There are 4 nested groupings, the coarsest first. Each group lies inside one group of the grouping before and may be the whole of it. The rows also spread widely along 12 directions, which tell nothing about the answers.
In the rows, 128 means zero.
Known rows, each followed by its group in each grouping:
[139 108 160  91 110  95 129 118 141 180 125  82 114 103 168  97 157 167
  60 162 135 138 143 106 127  64 184 140 119 120 124 142 136 127 117 102
 146 144] => Tivu fene nok mif
[154 155 127  96 109 115 102 133 142 109 134  91 149 144 154 114 132 149
 117 126 152 128 121  73 130 122 136 110 114 131 124 127 115 113 136  90
 113 105] => Tivu fene Muva lagi
[149 114 171 159 129 109 153 138 152  89 185 105 130  80 128  98 159 136
  87 115 151 120  95  82  77  80 126 139 119 166 156 104 128 216 115 103
 167 150] => Tivu Poz kime vodu
[119 143 124 123 155 153 135 125 108 157 114 128 140 137  73 133  98 147
 140 157 142 122  96 114 107 128 112 134  97 114 125 143 154 106 132 103
 119  86] => Tivu Poz fov Pif
[116 128 106 142 144 107  90 147  62 103 135 102 134  95 136 121  99 179
 181 124  97  93 107 130 129 144 116  92 172 135 168 150 116 108 146 126
 117 144] => berud pas Zozen bir
[169 151 141 116 116 115 113 143 153  85 149 138 148 171 130 107 133  98
 138  93 144 119 112  89 131 130 104 148 110 118 101 110  81 140 134 108
  97  86] => Kili tubi Mak Bapap
[160 176 113  50 112 100 132 157 141 114 101  87 164 184 148  93 144 107
 125 130 163 159  85 119 163 102 112 133 108 149 107  92  99 120 109  99
 104  24] => Kili tubi Mak samov
[173 140  99 166 102 113 125 123 132 137 116 109 141 130 161 110 131 170
 141 110 111 103 173 122 131 168 144 131 198 126  86 154 113  89 147 128
 119 177] => Tivu Poz kime zevas
[147 137 132 128 117 118 159 103 101 149 105 133 139 118  99 134 125 126
 125 134 153 126 113 151 110 111 132 103  86 116 124 161 154  91 131 118
 106 134] => berud pas Zozen Dofoz
[151 185 104 116 141 138 171 108  99 126  86 131 173 160  58 122 101 118
 160 137 180 129  68 118 109 144  83 105  86 136 119 139 153  89 136 103
  94  59] => berud rodo rog zuvo
[128 116  93 162  74 108 123 152 132 100 124  63 138 100 204 139 157 174
 137 105 125 159 145 172 151 119 147 102 200 171 122 128 121 122 116 151
 171 183] => Tivu Poz fugo bel
[132 147  87 163 132 117 124 137 118 162 107  91 141 102 168 149 122 211
 163 132  91  72 174 132 121 185 143  83 193 148 128 162 141  99 120 103
 137 152] => Tivu fene Muva nevik
[ 90  94 150  97  89 132 109 139 110 100 132  81 123 110 126 120 133 128
  87 148 167 204  72 148 149  36 142 129  96 140 150 115 132 139 117 141
 166 133] => Kili Voso divif Kibe
[111 141  94 174 150 159 169 104 106 121 129 116 132  90 113 141 135 151
 129 130 123 104 156 158 106 170 123 111 173 161 150 121 161 161 120 148
 179 159] => Kili fen Kas loti
[125 116 120 176 159 134 158 124 100 167 113 130 122 105  91 100 114 165
 135 148 105 111 127 148 105 131 122 167 180 126 114 145 145 125 129 144
 150 155] => Tivu Poz fov nik
[ 98 132 128 135 163 138 185  91  85 153 126 130 112  86 122 158 136 142
 137 139 144 148 109 164 111 119 127 102 101 134 184 146 164 152 113 157
 168 133] => berud rodo ligi Rivuk
[133 124 127 101 109 168 140  99 177 133 146 137 124 155 149 121 171  88
  67 131 133 153 194 147 145 132 153 168 137 120  87  93 137 168 118 151
 150 118] => Kili Solob nubi fala
[130 131 145  99 154 116 137 120 107 161 106  95 116 136 121 102 110 160
 109 142 140 166  81  83 146  97 124 168 124 108 127 144 108 131 132 133
 152 104] => Kili tubi Ragev rigel
[152 116 139 135 121  72 159 138 113 146 131 124 120 114 171 104 153 135
 145 111 132 138 125 162 130  89 136 137 139 121 130 138  90 120 115 153
 124 143] => Tivu fene nok Vivid
[101 112 157 112 155 128 140 117 103 161 147 156  94 136 129 168 118 122
 162 123 149 170  95 134 128  95 118 133  56  76 159 151 107 126 119 163
 131 100] => Tivu fene neter Lemu
[142 145 118 107 119 109 135 135 133 118 117  83 145 138 174 120 144 156
 131 114 136 162 104 103 150 125 127 120 144 148 120 130 115 139 117 126
 144 107] => berud pas sez pebis
[ 81 111 122 123 152 146  91 143  80 136 145 124 124  91  77  98 109 135
 115 176  86  66 143 173 117 124 138 137 157 140 163 103 158 141 129 117
 130 125] => Kili tubi Ragev radum
[139 157 107 124 133 153 171 121 170 109 138 127 148 155 156 154 162 109
 131 102 140 149 147 131 127 168 112 120 136 161 109  99 140 184 102 143
 160  86] => berud pas nobi Das
[149 145 125 143 133 133 132 105 108 115 129 166 135 167 114 128 102 119
 179  92 139 138 112 108 133 161  96 145 125  84 103 152  93  97 155 156
  97 120] => berud rodo rog gosu
[100 103 122 175 107 142  90 147 100 101 147 126 133 105  85 158 100 152
 161 125 132 105 107 148 101 117 116  99 116 129 142 147 143 106 134 117
 122 158] => Tivu fene neter somim
[107 102 153 104  98 134  75 143 126  99 165 121 121 137 158 160 126 122
 139 111 133 151 109 115 140 103 137 110  83 103 139 135 110 131 130 129
 119 120] => berud pas nobi Das
[111 122 123 115 106 122 100 160 149 122 144  96 131 137 180 160 142 150
 148 116 128 142 129 129 141 120 132 105 125 141 132 120 115 142 105 119
 144 100] => Tivu fene neter Lemu
[ 56  75 105 158 104 174  18 174  99  54 157 108 128 141  89 129  71 160
 167 129 106 153  96 132 149 120 102 156 189 122 123 107 110 116 149 159
 144 146] => Tivu fene Muva lagi
[129 122 148 111 143 125 127 120 130 160 151 134  98 146 188 167 131 145
 156 107 127 164 134  96 145 132 136 139 104  77 136 156  87 132 129 151
 134 114] => Tivu Poz kime zevas
[154 111 151 155  92 155 102 129 159  88 149 133 151 148  50  93 112 112
  89 128 162 128 102  81  93 100 115 176 115 121  77 116 137 135 151  97
 115 140] => Tivu Poz kime zevas
[119 110 130 157 111 127  86 170 120  81 145 130 147 138  85 113 100 132
 163 116 131 115  86 125 112 110  96 139 137 130 115 118 106 118 133 117
 108 119] => Tivu fene Muva lagi
[142 124 126 124  92  88 162 140 140 139 119 114 132 124 205 138 175 122
 141 100 129 149 140 186 146 111 142 110 139 144 120 131 107 134  98 148
 137 127] => berud rodo ligi Rivuk
[129 123 144 106  95 131 135  99 129 156 120  95 124 103 143 143 146 141
  71 150 154 132 149 126 122  97 176 103  84 115 135 151 156 115 126 103
 143 153] => Kili fen Kas loti
[154 131 128 142 129 136 146 115 131 138 112 149 149 147  77 106 119 120
 120 128 130 112 121 124 109 139 111 155 133 122  79 134 143 120 135 119
 111 119] => berud pas Zozen Dofoz
[126 138 131 143 132 131 130 148 118 125 144 130 142 118 108 145 120 135
 160 126 137 101 106 130  98 126 112 105  99 135 142 133 136 127 120  98
 115 104] => Tivu Poz fov nik
[ 85 112 143  84 141 171  64 104  99 138 160 117  98 134 133 155  94 156
 118 155 132 163 122  83 147 114 152 135  84  70 160 150 131 109 157 135
 134 123] => Tivu Poz fov Pif
[128 168 130 108 194 153 128  90 111 162 145 134 124 129 106 155 103 168
 146 144 137  94 129  42 101 170 119 108  83  99 163 155 142 128 143  93
 121  84] => Tivu fene nok mif
[161 139 113 119  73 135 118 102 135 150  87  83 160 128  94  90 126 154
  60 170 160 123 143 119 119 103 168 131 133 131  76 148 177  62 151  85
 115 163] => Tivu Poz fugo bel
[143 122 144 148 133 101 187 128 135 175 120 121 114 114 179 155 151 154
 145 109 136 154 122 146 120 111 137 126 116 119 125 163 113 136 100 141
 155 134] => Tivu Poz fov Pif
[ 88 103 141 149 147 171  83 143 118 117 177 150 119 124  89 163  99 139
 154 133 111 101 123 109 101 144 114 132 111 110 149 125 137 152 134 115
 128 114] => Tivu Poz kime zevas
[133 141 132 139 158 154 135  98 113 168 121 139 144 110  26 108 101 148
  91 184 138  57 129 100  68 130 133 128  94 122 128 146 196 111 143  70
 111 124] => Tivu fene neter somim
[135 131 115 138  87 162 117 120 191 109 139 126 150 153 155 158 156 121
 109 106 124 121 182 125 132 171 139 124 149 147  81 114 148 155 118 115
 144 125] => berud rodo ligi Rivuk

New rows, each followed by its group in each grouping:
[138 142 118 139 130 133 181 100 126 131 118 117 131 129 114 135 139 132
 121 122 173 168 109 136 115 109 118 126 107 136 130 135 144 135 119 151
 156 133] => Tivu fene neter somim
[113 162  78 139 143 158 144 105  75  91 116 108 141 120  93 131 108 138
 154 126 152 143 111 157 137 156 102 109 153 150 161 120 143 117 141 162
 148 132] => Kili tubi Ragev radum
[107  97 159 161 151 120 109 152  85 114 141 125 130  99  64 105  88 158
 146 137 122 110  47 103  93  91  99 143 120 126 145 145 130 144 136 113
 129 131] => berud pas nobi Das
[139 130 126 155 129 129 117 128 120 143 124 116 148 103  70 106 112 164
 110 157 127  61 129 110  81 125 134 118 128 140 121 144 169 113 135  72
 116 144] => Tivu fene neter somim
[157 180 129 105 165 137 150  93 112 118 144 142 147 147  86 128 114 119
 145 127 179 120  98  67 100 140  99 112  61 113 152 131 129 122 145 104
  99  77] => Tivu fene nok Vivid
[136 110 146 171 102 135 141 128 155 111 127 106 138 123 128 161 128 159
 126  96 152 162  91  93 111 119 117 122 117 138 101 156 136 154 118 121
 164 151] => berud pas nobi Das
[ 90 116 136 102 164 157  97 122  97 141 136 123 115 138 112 138  95 153
 139 148 117 149  96  96 137 130 119 143 116 101 143 140 132 136 139 141
 140  97] => berud pas nobi Das
[ 94 141 108 114 160 180 108  91 106 126 160 124 110 113 145 168 125 151
 128 137 116 118 173 114 135 175 141 101 127 113 171 131 145 149 139 141
 152 128] => Kili Solob nubi fala
[110  75 167 189 104 148 101 137 159 127 159 126 120  94 101 153 123 164
  99 125 122 104 135 102  81 106 145 136 122 125 112 148 154 158 119  97
 161 182] => Tivu fene Muva lagi
[117 144 106  99 135 104 131 135  87 109 119  66 135 103 171 131 131 172
 144 128 138 158  90 126 146 112 125  84 142 160 174 135 128 134 122 132
 152 114] => berud pas Zozen bir
[174 175  96 168 152 124 182 104 126 140 122 146 144 135 139 133 139 140
 171  99 127 102 160 129 110 192 109 121 160 129 112 143 119 118 134 143
 123 133] => Tivu Poz fugo bel
[156 129 121 149  93 120 158 134 172 190  89 142 154 144 139 139 156 127
 122 129 105  81 182 175 116 156 148 128 149 137  56 145 153 107 101  95
 112 118] => berud rodo ligi Rivuk
[159 150 131 137 118 147 161  99 156  91 142 146 144 163  88 122 136  92
 118 101 192 169 103 103 108 115  99 152  88 122 103 114 124 146 135 145
 132 113] => Tivu fene neter Lemu
[163 124 163 122 135 108 173 102 169 160 143 128 112 130 157 108 166 129
  80 120 146 145 144  94 113  98 147 166 110 114 108 130 118 169 116 132
 154 135] => Tivu fene neter somim
[106 157  85 160 141 192 133 105 112  71 129 134 155 146  70 167 101 130
 169 110 157 145  97 119 117 181  77 109 132 150 134 121 159 140 140 145
 148 106] => berud rodo ligi Rivuk
[125 122 145 126 172  93 167 108  74 153 139 127 107  85 144  78 139 145
 124 142 108 116 119 147 121 104 137 144 156 125 172 129 120 154 129 161
 146 144] => berud rodo rog zuvo
[153 170 124 114 161 116 177 102  90 154  97 120 150 122  87 115 113 144
 137 146 160 118  80 108 102 127 111 105  87 129 142 158 155 107 133 106
 110  95] => berud pas nobi Das
[101 130 112 132 101 141 121 121 103 102 153 112 131  91 126 173 140 130
 132 136 155 118 139 178 107 110 146  55  81 147 182 128 169 120 120 121
 134 149] => Tivu fene neter somim
[125 132 151  43 112 137 107  88 129 159 147 122 103 145 179 136 151 102
  74 151 144 149 174 116 158 104 184 127  64  71 142 131 120 113 141 131
 117 112] => Kili fen Kas loti
[135 122 133 162 111 160 103 140 154  85 158 125 163 120  51  98 122 122
  93 141 138  85 120 102  79 121 115 148 137 158 102  95 165 158 137  81
 129 132] => Tivu Poz fugo bel
[165 157 122 130 118 156 141  94 124  94 129 126 163 139  26  65 114 104
  75 155 185 123 100  95  88 106 115 157 109 136 105 109 168 118 160 102
 109 127] => Tivu Poz kime zevas
[125 106 150 122 128 132 114 116 154 187 150 109  97 116 205 167 146 177
 108 130 100 126 185  95 135 143 178 129 133  97 126 161 126 142 121 121
 156 151] => Tivu Poz kime zevas
[126 135 129 122 131 138 109 128 124 142 130 100 137 124 120 134 114 166
 122 147 133 118 117  87 116 127 135 118 117 125 130 144 144 116 135  94
 130 117] => Tivu Poz fugo bel
[153 122 139 117 124 105 124 140 157 152 143 127 132 133 141  77 156 127
  91 145 105  86 167 127 117 114 150 164 154 131  96 106 124 145 120 107
 119 121] => Tivu fene neter somim
[165 134 120 144 106 103 162 130 135 124 123 123 138 133 155 100 151 122
 131 107 142 147 132 160 130 111 129 147 152 131 100 127 107 118 124 150
 127 144] => Tivu Poz fov Pif
[117 115 120 126 116 125 102 137 110 153 110  84 142  97  87  88 117 173
  86 185 121  86 129 132 106  96 155 126 147 149 124 132 178 105 130  82
 132 144] => Tivu fene neter somim
[ 98 128 138  89 132 149 121 122 142 155 153 122 117 128 149 174 147 127
 115 148 138 130 148 134 121 116 151  99  70 123 156 121 155 148 105 111
 143  88] => Tivu fene neter Lemu
[112 145  76 117 110 128 124 141  89 107  93  84 151 139 109 116 112 148
 154 146 157 162  91 174 146 108 112 107 146 154 133 121 142  83 127 145
 130 110] => Tivu fene neter somim
[154 105 140 145  83  75 150 140 118 142 111 132 124 125 176 137 148 125
 154  92 128 148 128 188 138  97 138 117 128 109 103 165  94  92 117 154
 110 161] => berud pas Zozen bir
[135  98 132 171  94 116 134 142 143 108 141 133 124 136 138 128 139 125
 141  94 138 155 122 155 126 103 119 153 145 124  98 129 102 133 120 161
 142 162] => Tivu fene neter somim
[135 140 123 130 166 147 189 115 137 159 107 154 138 163  57  98 125 106
 119 147 150 145 105 138 105 119  94 185 120 128  93 108 148 147 114 145
 139  75] => Tivu fene neter somim
[113 147 125 103 183 153 152  51  88 152 154 137  80 130 180 181 123 156
 152 112 153 196 145  84 152 152 138 119  91  65 184 166 109 126 149 200
 160 141] => Tivu fene nok Vivid
[116 125 144 149 147 147 120 104 105 134 138 144 122 121 100 163  99 152
 155 118 136 123  97  87 109 143 114 118  92  98 143 169 133 124 144 122
 128 130] => berud rodo ligi Rivuk
[120 134 146 119 150 161 116 126 139 130 142 149 137 154  88 136 111 119
 127 133 133 123 112  86 118 141 107 145  96 112 113 124 126 147 129 109
 129  82] => Kili Voso divif Kibe
[150 159 102 147 115 145 136  93 121  96 134 107 140 121 143 143 132 144
 127 103 151 124 151 102 126 168 130 101 139 130 132 142 127 122 148 133
 142 162] => Kili fen Kas loti
[ 88 112 118  97 155 148 160 128 133 218 108 117 113 119 147 130 152 144
  95 188  93 132 176 196 136 119 166 154 153 132 121 114 173 146  91 141
 169  95] => Tivu Poz fov Pif
[170 147 127 110  75 110 128 120 156 113 125  86 158 129 146 116 152 137
  90 126 175 131 134 104 118  98 152 100 102 147 110 130 140 107 129  85
 115 134] => Tivu fene nok Vivid
[137 157 108 116 122 153 121 120 124 107 125 115 155 154  95 130 113 127
 136 134 163 144 103 106 124 134 110 123 106 127 119 123 141 106 142 116
 117  95] => Tivu Poz fugo bel
[102 133 112 121 137 164 159 144 165 153 107 126 143 167 132 164 141 122
 138 129 128 161 130 151 145 152 106 143 136 152  90 105 136 164  86 136
 169  59] => Kili Voso divif Kibe
[127 150  84 125 116 120 156 137  84 132  90 124 151 131 107 106 129 110
 155 142 132 113 130 216 134 131 119 115 151 142 123 117 132  84 122 144
 107 110] => Kili fen Kas loti
[144 123 101 188 106 144 177 147 175 159  89 138 151 167 125 161 141 136
 160 101 125 147 147 175 124 163 104 156 174 142  41 135 132 120  96 145
 151 118] => Tivu Poz fugo bel
[132 155 101 121 124 176 127  90 138 119 121 113 141 152 115 140 123 136
 104 130 148 138 157  94 134 170 131 132 137 121 106 127 146 126 145 130
 148 126] => Kili fen Kas loti
[129 120 142 129 117 116 124 128 115 107 170 156 123 119 126 113 139  96
 134 118 133 112 142 162 109 103 133 128 106 109 149 111 110 133 131 144
 105 141] => Tivu fene Muva nevik
[146 128 111 130  74 113 178 132 148 159  78 131 155 149 133 131 159 101
 124 126 145 146 139 216 134 109 136 126 129 144  71 131 148  97  98 134
 118 114] => berud rodo ligi Rivuk
[ 96 111 128 122 130 132 108 132 108 118 156 104 120  91 135 117 133 151
 108 152 119 119 137 143 118 103 148 118 140 140 168 112 143 150 124 130
 152 146] => Tivu fene Muva nevik
[128 139 139 158 169 122 186 120 120 141 148 138 133  86 121 145 151 137
 140 122 119  92 123 135  84 144 117  99 113 160 162 131 157 188  98 113
 153 118] => berud pas sez pebis
[148 191  76 113 132 146 188 128 154 153  87 104 171 159 138 159 148 135
 149 134 157 132 140 153 124 173 114  92 124 169 105 120 164 118  98 102
 133  54] => Tivu Poz fov Pif
[150 115 167 128 113 102 144 135 165 171 130 135 118 150 162 158 144 137
 135 104 145 148 121 105 120 101 135 138  78  94  98 160 101 129 107 116
 128 111] => Tivu fene neter Lemu
[127  98 172 140 126 126 174 115 141 139 129 142 114 133  91 118 135 113
  98 124 174 192  78 128 106  55 117 178  83 106 112 131 124 154 113 157
 158 130] => Tivu fene Muva lagi
[138 119 125 161 124 109 158 140 173 218 114 122 119 116 213 180 161 185
 144 117  76  81 215 151 119 178 166 107 169 126  95 167 130 130  86 108
 150 143] => Tivu fene Muva nevik
[132  87 166 147 129 107 113 146 132 176 101  99 127 127  76  83  95 189
 101 156 130 133  72  68 107  67 127 188 136 107  80 162 125 112 129  92
 136 131] => Tivu fene nok mif
[130 137 123 111 113 116 131 131 131  86 155  83 139 102 146 108 158 134
  97 132 161 141 113 125 117  87 135 106 120 171 165  96 141 167 118 117
 155 126] => Tivu fene neter somim
[144 138 114 154 123 119 105 119  98  99 129  97 127 121 145 118 106 173
 149  99 127 129 120  96 145 151 122 131 173 120 131 154  93 110 155 143
 138 169] => Kili tubi Ragev radum
[143 146 125 136 146 131 118  98  81 138 125 142 133 114  95 106 100 146
 136 141 123  88 136 111 118 147 132 120 128 100 136 160 126  84 161 120
 102 153] => Kili Voso divif Kibe
[136 129 110 193 118 152 159 102 134 103 134 128 133 117 107 154 130 151
 141  98 156 146 136 125 104 146 113 124 148 138 116 143 141 136 129 154
 161 174] => Tivu fene nok mif
[168 151 123 141 129 110 154 108 135 164 109  76 148  90 129  89 141 188
  75 158 133  89 144  86  97 126 159 121 156 154 116 149 167 123 133  76
 145 159] => Tivu Poz fugo bel
[ 92 138 116 117 183 175 147 103  97 121 134 135 129 132  67 142 104 128
 136 146 141 153  93 116 114 141  93 135 113 132 155 116 164 165 129 149
 157  84] => berud pas Zozen bir
[144 148 125 181 143 152 159  66  87 106 162 147 126  74  82 141 122 137
 123 123 159 101 139 120  74 143 132  95 101 118 174 156 164 123 159 136
 135 202] => Tivu Poz fugo bel
[155 153 109 143 118 114 124 165 144 152 105 101 166 138 127 121 123 166
 153 134 116  77 127 120 110 152 120 115 152 153  91 139 136 101 116  65
 106  93] => Tivu Poz fov nik
[ 94 126 112 132 151 133 137 137 106 164 128 119 123 102 138 151 128 162
 148 151 105 103 149 167 115 139 138 103 140 136 158 132 149 133 106 128
 145 119] => Tivu fene Muva nevik
[147 141 121 152 168 105 172 138 148 177 128 129 126 125 163 123 151 163
 148 120  94  88 160 123 111 164 122 141 171 141 115 130 118 163 102 123
 148 108] => Tivu fene neter somim
[ 94 126 126  93 138 136  87 128  75  83 164 133 113 142 125 130 103 116
 169 123 148 175  87 128 147 100 110 126  95  90 180 116  89 112 150 173
 113 109] => Tivu fene Muva nevik
[210 157 156 144 124 109 210  79 196 128 156 121 122 134 203 128 189 128
  89  72 174 170 152  51 111 137 139 149 117 126 103 138  99 191 122 140
 168 153] => Tivu Poz kime vodu
[109 122  89 155 103 164 111 120 114 146 100 127 142 136  85 160 104 148
 142 149 130 113 153 174 119 148 135 108 134 120 101 153 171  69 132 125
 119 147] => Tivu fene neter somim
[133 112 126 136 122 104 122 151  99 143  90 108 142 137  99  99 100 159
 146 135 120 136  79 134 132 103 110 149 156 124  95 153 120  95 131 124
 117 120] => berud pas Zozen bir
[112 134 114 111 130 156 141 104 102 111 137 146 136 126  66  97 131  87
 100 163 156 132 135 182 108 101 131 137 110 130 143  94 166 121 134 150
 123 123] => Tivu fene Muva lagi
[154 120 144 141  76 116 113 136 174 100 166 105 144 103 152 131 166 129
  85 117 144  91 159 117  96 103 158  96 107 157 125 117 144 154 117  78
 130 156] => Tivu fene neter somim
[128 147 123 149 148 166 136  82 122 148 124 130 137 122 101 159 104 170
 128 134 132  99 138  76 102 179 128 105 119 118 127 165 169 124 144 101
 140 136] => berud rodo rog gosu
[127 121 139 118 127 133 104 144 142 136 132 130 121 168 143 139 116 129
 147 104 116 145 122 104 154 138 115 165 135  98  96 130  84 134 127 137
 129  96] => Kili tubi Ragev rigel
[158 158 123 136 169  97 187  86 100 188 108 117 113 106 159 125 134 180
 139 128 136 126 135 108 117 138 139 117 129 109 147 174 125 112 129 143
 145 146] => Tivu fene neter Lemu
[ 96 127 127  74 136 120 124 139  92 151 135 117 131 102 134 141 140 119
 125 167 117 105 130 184 122 100 148  81  89 139 176 118 162 129 106 106
 114  84] => berud pas Zozen bir
[147 114  99 166  71  95 112 151 139 142 107  86 140 110 185 131 148 179
 136 118 104 101 177 171 135 133 162 102 193 149  94 153 127  86 118 119
 133 186] => Tivu fene neter somim
[128 156 105 129 161 137 131 101  74 131 121 123 139 113 102 123 104 158
 151 142 122 105 117 114 119 162 121 104 134 125 153 152 150 106 147 128
 117 129] => berud pas sez pebis
[133 138 126  77 124 133 132 104 126 165 126 115 136 110 132 109 156 121
  64 175 118  92 177 152 119 120 175 109 112 136 130 118 183 127 123  96
 120 116] => berud pas Zozen Dofoz
[152 141 154 115 109 124 124 117 141 107 167 137 121 147 176 171 137 116
 154  82 169 164 112  88 129 118 128 106  54  88 142 150  88 122 136 129
 112 117] => Tivu Poz fov Pif
[123 125 136 134 109 151 148 118 139  82 167 125 130 119 118 132 151  96
 107 116 172 169 114 146 111  90 124 132  95 143 146  97 139 167 120 147
 155 135] => Tivu Poz fov nik
[116 133 129  86 150 157 126 132 156 160 124 138 135 175 129 149 130 118
 126 139 115 139 135 111 140 151 118 149 113 118  94 113 138 152 110 119
 131  47] => berud pas Zozen Dofoz
[125 136 142 109 139 127 130 113 145 149 157 119 116 121 209 169 153 152
 134 112 111 117 166  95 135 161 152  97 119 120 151 138 121 162 116 120
 147 114] => berud rodo rog zuvo
[ 78 127 114  93 146 146  96 129  77 128 159 137 113 126 145 174 116 128
 179 140 126 133 134 164 140 131 129  86  90 105 189 124 126 109 127 151
 115  96] => Tivu fene nok Vivid
[122 124 110 117 119 128 115 125 102 112 129 117 133 134 112  86 126 126
 126 142 138 147 127 152 138 103 129 152 154 125 123 110 120 107 140 158
 123 133] => Tivu fene nok mif
[110 111 119 152 122 130 123 123  73 133 140 148 110 110 126 137 115 130
 166 126 121 134 138 194 128 118 134 125 132  95 147 150 120  85 141 174
 117 170] => Tivu Poz fov nik
[149 158 106 134 123 137 127 106 116 100 136 138 146 140 134 161 122 126
 165  97 140 117 140 123 125 172 114  87 115 121 132 148 127 108 143 129
 105 127] => berud pas Zozen bir
[155 156 154 147 145 115 192 114 124 182 108 147 159 102  68 141 128 132
 128 148 149  52 108 121  56 131 121  84  58 139 132 162 183 124 109  47
 100  93] => berud rodo rog zuvo
[128 120 133 163 115 155 127 114 106 112 115 140 140 134  34 127  92 124
 119 131 161 134  85 129 104 107 106 149 101 111 106 146 149 104 142 122
 124 142] => Kili tubi Mak samov
[120 111 144  94 104 129 119 145 139 146 125 125 142 131 110  94 146 100
  80 164 123 116 140 168 129  85 151 145 119 137 106 102 144 132 111 104
 122 105] => Kili Voso divif Kibe
[152 177 101 106 130 123  96 113  99 120 113  82 143 139 154 146 101 183
 153 119 142 116 117  64 148 166 128  82 122 116 143 167 115  80 153  93
 110 114] => Kili tubi Mak samov
[159 143 135 133 152 107 111  89 102 133 161 110 116  81 182 122 133 183
 117 116  99  72 170  64 116 165 160  93 147 114 163 165 124 133 157 109
 127 182] => berud pas Zozen Dofoz
[158 136 124 130 132 119 176 122 167 196  93 135 124 171 169 141 150 139
 126 110 112 143 166 139 150 157 135 169 156 109  62 146 107 130 101 143
 145 103] => Kili tubi Mak samov
[150 128 130 136 133  95 180 116 120 198 100 157 125 125 149 114 152 124
 136 132 101  98 164 188 124 135 146 142 146 110 100 152 127 107 113 141
 112 130] => berud rodo ligi Rivuk
[123 105 133 148 105 137 113 139 155 123 144 133 124 157 153 163 130 136
 153  96 134 160 135 124 138 130 121 144 129 108  95 134 101 131 120 149
 138 128] => Tivu fene nok Vivid
[129 119 136 135 101 122 121 126  98  99 127 128 144 126  87  98 111 119
 131 128 153 138  83 140 119  91 116 131 115 123 124 132 130 106 143 128
 109 136] => berud rodo rog gosu
